The first 8 rows are patterns. Each new row is the sum of 2 different patterns, raised or lowered, with some noise. Before adding, each is slid sideways (what falls off one end comes back at the other) and multiplied by a number that may be negative. Names go in the order of the patterns.
In the rows, zero is written as 128.
Some rows, each with the names of its patterns after it:
[131 102 129 161 121 121 102 161 128 155 155 148  97 119  95 102 157  95
 140  97 114  98 125 110 121 116 159 101 120 147 121 161 139]
z505
[151 156 138 132 112 136 127 142 150 132 119 123 157 104 104 162 150 150
 101 107  99 106 107 111  97 138 114 129  98 160 140 108 112]
z103
[118 120 151 139 125 135 141 147 107  96  98 138 159 108 130 138 131 123
 154 151  98 137 147 109 103  95 154 129 152 110  96 141 129]
z355
[111  98 122 134 140  99 130 161 157 112 126 128 114 146 103 148  99 107
  93 156 111 121 136 116 121 157 135 143  95 159 152 147 142]
z138
[159 108 129 137 124  96 125 151 154 107 122 123 102 149 128 101 118 150
 121 132 112 108 113 123  98 146 110 144 138 147 154  95 155]
z717
[159 119 122 158 122 160 112 102 159 150 117 108 131 105 128 144 134 126
 154 162 105 152 160 125 108 140 163 139 108 108 108 160 108]
z456
[105 136 123 122 100 148 156 146 105 126 102 109 117 104 137 129 135 163
 127 154 103 134 147 106 121 120  98 156 113 118  94 158 131]
z230
[120 119 147 114 113 148 134 135 159  99 130 161 104 148 143 111 116 152
 162 105 160 129 132 131 114  96 145 121 142 155 151  95 116]
z445

New rows, each followed by the names of its patterns:
[ 97 164  86 111 117 151 103 107 122 131 130 108 140 169 114 116 100  89
  85  83 133 100  90 141 146 107 146 129 126 113  77 131 118]
z717 z230
[144  96 105 104 160 122  89 105 125 143 136 122  98 141 136 119 152 139
 106 101 153 112 100 140 128 127 109  82 106  89  93 115  84]
z103 z456
[175 126 171 161 143 165 127 150 144 145 172 137 161 191 157 151 157 173
 127 160 152 160 137 144 149 158 124 138 173 145 163 183 162]
z138 z230
[134 186 151 181 157 162 182 187 168 137 178 163 167 165 145 176 127 151
 193 188 131 134 178 123 176 163 142 167 202 144 173 143 130]
z717 z445
[115  92 112  71 117  51 106  86  89  57  57  97 112 116  80  84 100  71
  62  79 110  69 116 125  48  93  57 141 125 148  92 125 114]
z103 z138
[ 97 130 106 106 124 113  63 106 131 106 136 130  58 122  83 156  90 107
  89 109 126 138  88 119 100 114 109  55  73 114 124 101  92]
z505 z138
[125 141 111 140 118 112 165  83 161 181 124  92 120 113  87 136 131 135
 122 124 127 128 113 128 130  89 163 134 111  96 128 141  95]
z717 z445
[136  93 132 162  93 135 164 186  95  96 109 137 148 132 168 113 133  89
 152 108  91 140  94 146 150 117 166 106 165 180 120 156 124]
z138 z230
[121 116  74 116 114 137 119  87 131 108  95 111 147 133  91 147 150 107
  82  76 120 147 171 125 138 142 151 103 153 135 124 101 127]
z103 z355
[ 63 104  83  67  89  55  99  95  85  89  82 129  47  88  70 102 126 104
  76 100  84  52  64 118  95  87  83  91 124 125  69  63  99]
z355 z445
[ 77 153 110 133 132 144 131  81 168 147  96 136 146 144  81 123 131 159
 127 110 121 106 149 111  96 118 141 109 115 125 127 129 114]
z355 z717
[137 123  83 138 160 113 149 135 128 144 162 162 128 123 156 142  95 120
 171 123 149 135 130 129 158 126 129 159 137 109 153 143 162]
z355 z445
[106 112 105  86 154 111 107  93 150 132  82 102  93 117 114 121 145 138
  99 112 111 112  88 103 135 104 107 127 133 140 111 112 114]
z355 z230
[175 146 150 101 187 178 147 163 161 160 108 144 160 145 125 119 158 115
 152 163 125 139 189 117 158 139 152 109 138 135 156 133 168]
z717 z230
[119 150 170 146 119 139 199 215 172 145 128 154 175 150 135 156 154 131
 190 135 122 164 178 168 149 144 153 187 207 168 130 192 195]
z355 z717
[ 92 109 122  99  87  79 146  69  96  94  97 130 148 106 110  93 114  96
 109  98 126 115  98 130 106 114  93 126 103 152  86  99 129]
z138 z445
[113 152 156 110 111 120 121 101 126 135 127 129 133 101 136 156 114 106
 123 136 127 111 111  89 159 119 123 102 104 162 129 161 119]
z103 z456
[ 85 152 149 146  89 139 134 117 164 130 138 101 134 158 163 125 113 140
 143  99 101 128 164 166 192 160 181 137 173 148 134 136 160]
z103 z230
[117 128 106 113 117  80  92 138  78  82 108 110 118  82  84 138 117 120
  96 135  75  96 130  68 116  86 122 138 104  84 123 120  96]
z456 z445
[ 85 120 177  72  91 105 111 110 135 124 106  92 127 133 114 118 121  87
 133 126  89 137  98 118 113 178  80 113 140 130 157  97  85]
z355 z138
[170 143 162 112 158 148 146 112 139 116 108 137 107 104 126 168 146  90
 130 135 141 113 115 115  90  99 131 151 145 146 109 148 117]
z505 z138
[122 104 121  98 104 110 100 151 135  69 134 166 121 107 126  74 118 164
 134  90 150 122  98 108 101  78 117  89 140 167 163  74  71]
z355 z445
[151 126 161 140 186 173 144 138 153 174 167 182 142 171 174 139 133 124
 195 163 160 178 191 165 164 150 184 174 200 120 165 157 181]
z103 z456
[134  85  79  69  85  79 115  88 148 153 110 120  63 146 111 117 101 121
  81  89 105 114  89 105 128 110  70 101  98 118 107  93 104]
z505 z355
[158 142 142 151 173 122 148 155 150 134 186 171 131 147 195 144 122 118
 195 174 185 143 118 173 159 159 164 183 163 152 182 158 160]
z103 z355
[171  93 111 132 157 118 167 147 111 141 113 183 119 128 177 161 142 110
 136 103 107 151 119 152 156 153 126 161 171 153  94 158 176]
z456 z230
[149 162 204 164 135 157 152 123 161 171 186 169 112 142 145 159 125 171
 113 171 173 110 204 116 110 193 181 117  97 175  99 147 159]
z456 z445
[109 139 145 118 169 145 155  98 187 165 120 139 146 156 125 152 158 149
 142 135 138 121 131 137 152 161 143 159 161 181 115 137 163]
z456 z230
[129 159 100  97 114 121  71  76 132  86  75 100 144 134 111  92  97 146
 128  76 124  91  94  97 114 109  69 141 152 117  69 118 107]
z355 z456
[137 136 163 153 164 164  99 183 122 137 148 141 152 123 153 161 110 129
 137 185 133 186 158 153 164 127 146 145 155 130 129 149 145]
z717 z456
[137 168 143 150 123 114 150 127 105 148 132 129 166 176 122 134 146 121
 154 126 135 150 152 146 142 125 101 143 172 138 153 147 121]
z230 z445
[152 155 163 130 167 142 112 161 149 149 137 192 142 127 144 161 150 182
 118 177 146 176 134 118 152 118 180 166 116 147 164 175 172]
z456 z445
[159 103 154 121 157 185 108 144 147 169  98 122 153 126 130 123 172 145
 141 112 127 152 152 139 142 157 109 117 153 101 119 132 174]
z355 z230
[101  94 150 148 126 121 146 157 125 115 124 156 110  98 111 129 173 100
 152 153 154 108 164 155 100 147 152  96 103  89 173 113 139]
z355 z138
[122 106 148 145 134 128 167 121 142 120 130 128  95 137  91 111 162 118
 123 140 153 129 127 121 127 141 144 135 100 110 165 137 126]
z355 z717
[119 173 137 132 139 192 177 107 182 162 178 133 141 107 144 130 188 181
 194 148 119 170 137 192 155 166 172 173 163 188 108 176 187]
z505 z445
[130  89  96 123  93 107 139  96 112 113 127  71 106 153  82  64 127 134
 106  85 107  89 114  68 146 100 100 146  83 129 107  89 115]
z717 z456
[111 124 156 119  85 130 103 103 142 119 130  89 100 113 123 115 134 105
 144 124 124 122 122 141 140 139 114 127 159 108 127  96 141]
z505 z717
[117 106 110 141 138 111 119 124  98 102  80  59 148  78  94 147 129  71
 101 125 100 106  73 110 127 116 132 116  82 130 147  69 131]
z717 z445
[120 194 135 157 183 106 136 152 132 138 140 174 148 194 125 143 145 116
 124 137 148 126 147 136 131 118 128 138 147 122 150 168 161]
z138 z445
[ 87  60  63  66 101 106  91 122  81  93  70 104 113  52 107 107  41  96
  65 108  83 140 116  96 115 118  80  84 109 144  80  65 109]
z103 z230
[106  71 148 109  78 118 145 161  69 127  89 127 141  91  86 126 109  96
 118 125  82  88  87 119 151 126  90  92 130 110 121  86 115]
z355 z445
[180 205 172 185 147 147 138 176 193 157 181 139 170 166 154 157 164 145
 208 154 146 195 153 176 185 181 142 150 203 144 170 157 185]
z505 z445
[134 157 119 130 128 110 140 112 149 134 119 155 155 113 151 164 161 102
 115 169 138 146 160 142 122 138 135 137 146 152 163 159 162]
z717 z230
[158 177 188 122 126 134 112 166 117 175 134 110 169 166 163 152 144 182
 130 166 101 170 195 164 175 175 193 158 117 144 169 179 147]
z103 z230
[ 72  56 108  82  82  82 112 108  90  81 111 110 105  85 100  87  86  90
  53 119  65 103 122  68  80 120 116 100  99 117  99 104 108]
z138 z456
[147 161 153 138 161 125 156 109 130  70 118 166 125 105 105 116 115 160
 131 104 115 117 104 112 105 117 148 166  75  77 112 154 138]
z103 z355
[142 136  95 141 152  91 114 105 132 114 136 121 103 155 140 127 128 165
 132 130 133 157 126  97 106 106 124 144 102 129 147 126 123]
z103 z355
[110 124 106  99 137 129  98 128 133  74 154 135  87 122 109 125 135 111
  81  75 157  77 136 109 108 147 138 121 111  87 112 111 134]
z456 z445
[105 119 129 189 118 163 165 165 165 142 191 149 138 167 140 120  91 167
 168 192 114 113 153 126 157 140 143 148 165 147 160 149 114]
z355 z717
[120 125 136 153 119 136 141 124 148 157 119 131 169 147 123 145 142 160
 139 128 123 164 142 138 132 135 128 114 176 131  99 153 149]
z355 z717
[ 84 131  62  61  74  86  87 140  88 114 103 143 126  44 105 146  82  97
 120  86  90  81 149 141 108  73 111  78 115 110  78  66 118]
z138 z717
[ 98  71  94  95  80 130  79  65 103  77 148  79  78  63  89 135 114  96
  73 112 119 114  91  86  82  90  68  88 107  88  89  95 100]
z505 z138
[150 137 184 132 100 117 176 166 136 135 137 139 143 141 186 111 171 175
 154 154  93 196 180 149 136 134 155 120 140 164 190 138 139]
z355 z717
[148 126 139 145 138 153 146 152 135 175 178 117 103 128 154 134 107 101
 123 158 116 144 147 141 150 118 181 137 119 168 145 129 116]
z103 z456
[112  90  86  93  95 106  85  91  60 116 123 106  82  81  98 117  92 101
  88  91  99 103  56 102  64  60 127  80  53  82 107  63  97]
z717 z445
[107 121 129  93 114 112 143 184 115 156 112 139 143 126 139  99 109 168
 103 104  73 174 132 125 125 103 130 101 142 147 162 114 125]
z355 z230
[167 176 137 151 147 178 163 202 141 170 143 171 167 120 183 157 193 177
 137 131 163 180 150 197 168 156 186 168 159 120 191 157 123]
z456 z230
[129  89 129  91  89 108  92  66  87 119  63  97 118 102  88 137 145  54
 125 136  77  58  81 143 105  95  63  54 134  79 113  82 108]
z355 z456
[108 123 111 115 118 134 151 112 135 118 155 164  99  92 134  98 141 108
 123  75 133 148  97 116 134 136 127 122 151 121 117 148  92]
z355 z230
[141 148  84 104 146 111 106 117 130 129 150 112 146 100  85  94 163 135
 144 141 113 146 129 105 116  96  98 131 135  91 129 118 112]
z230 z445
[ 99 100 125 118  57  86  83 118  89  74  75 103 117 127 123  79  92 143
  84  87  84  99  96 116 131  72 139  86 123 117 114  59 122]
z138 z445
[128 126  86 160  81 107  97 149 127 147 123 123 110 130 118 166 109 158
 155 129 150 124  92 117 127 117 126 128 134 169 101 118 141]
z138 z445
[135 144 146 183 101 164 139 188 152 146 130 149 116 146  84 120 198 142
 134 112 126 100 155 100 154  99 144  81 159 139 126 179 135]
z505 z138
[163 181 123 111 173 172 178 111 139 152 157 123 135 125 150 154 133 139
 154 144 110 159 155 168 165 145 133 177 154 172 146 174 162]
z103 z138
[ 84 112 145 123 139 108 159  81 125 128  80 140  71 150 127  74  76 148
 129 113 148 112  99 132 124 106  66 164 110  99 132 131  88]
z138 z456
[130 138 150 147 136 147 132 156 127 104 155 112 128 150 143 134 125 149
 126 160 108 147 127 125 123 177 129 171 147 107 147 113 179]
z505 z717
[ 81 140 123 112 136  97 149 130  92  96 102 134  97 153 111  94 126 125
 102 109 117 107  98 145 111 106 104 103 138 137 151  78 114]
z456 z230
[137 119 158 111 125 141 155  92 113 106 112 125 101 146  95  84 130 130
 121 103 162 146  78  87 117 147 142 163 128 139 151 155 103]
z103 z717
[ 85 108  92  71 137  60 122  92 121 128  71 136  94 104 103 120  72  64
  88 108 110 145 133  79 154 121 107 137 154 103  99 121 143]
z505 z456
[165 130 202 160 164 198 181 154 184 123 160 190 174 150 147 174 139 168
 162 182 141 159 136 179 175 181 199 180 186 144 165 178 135]
z505 z230
[ 92 147 131 110 171 117 133 136 146 143 182 121 130 115 147 120 142 105
 126 135 193  93 120 107 101 134 192 151 137 132 145 143 120]
z138 z445
[ 99 114 114 168 156 158 109  85 150 140 132 104 162 135  80 138 100 143
 172 182 185 131 146 146 139 177 121 159 109 126 131 139 113]
z103 z355
[166 146  92 111 174 156 114 143 113 122 128  91 116 130 136 147 172 173
  73 142 151 105 149 127 112 116 133 158 183  87 128 158  86]
z717 z445
[170 128 144 202 178 138 125 176 131 130 146 171 154 178 194 119 192 167
 172 150 188 162 178 140 129 141 190 116 177 136 172 159 128]
z138 z456
[110  98 155 136 143 188 102 154 138 114 166 124 110 112 127 185  97 151
 105 158 138  98 108 141 117 117 171 173 114  99 121 100 128]
z230 z445
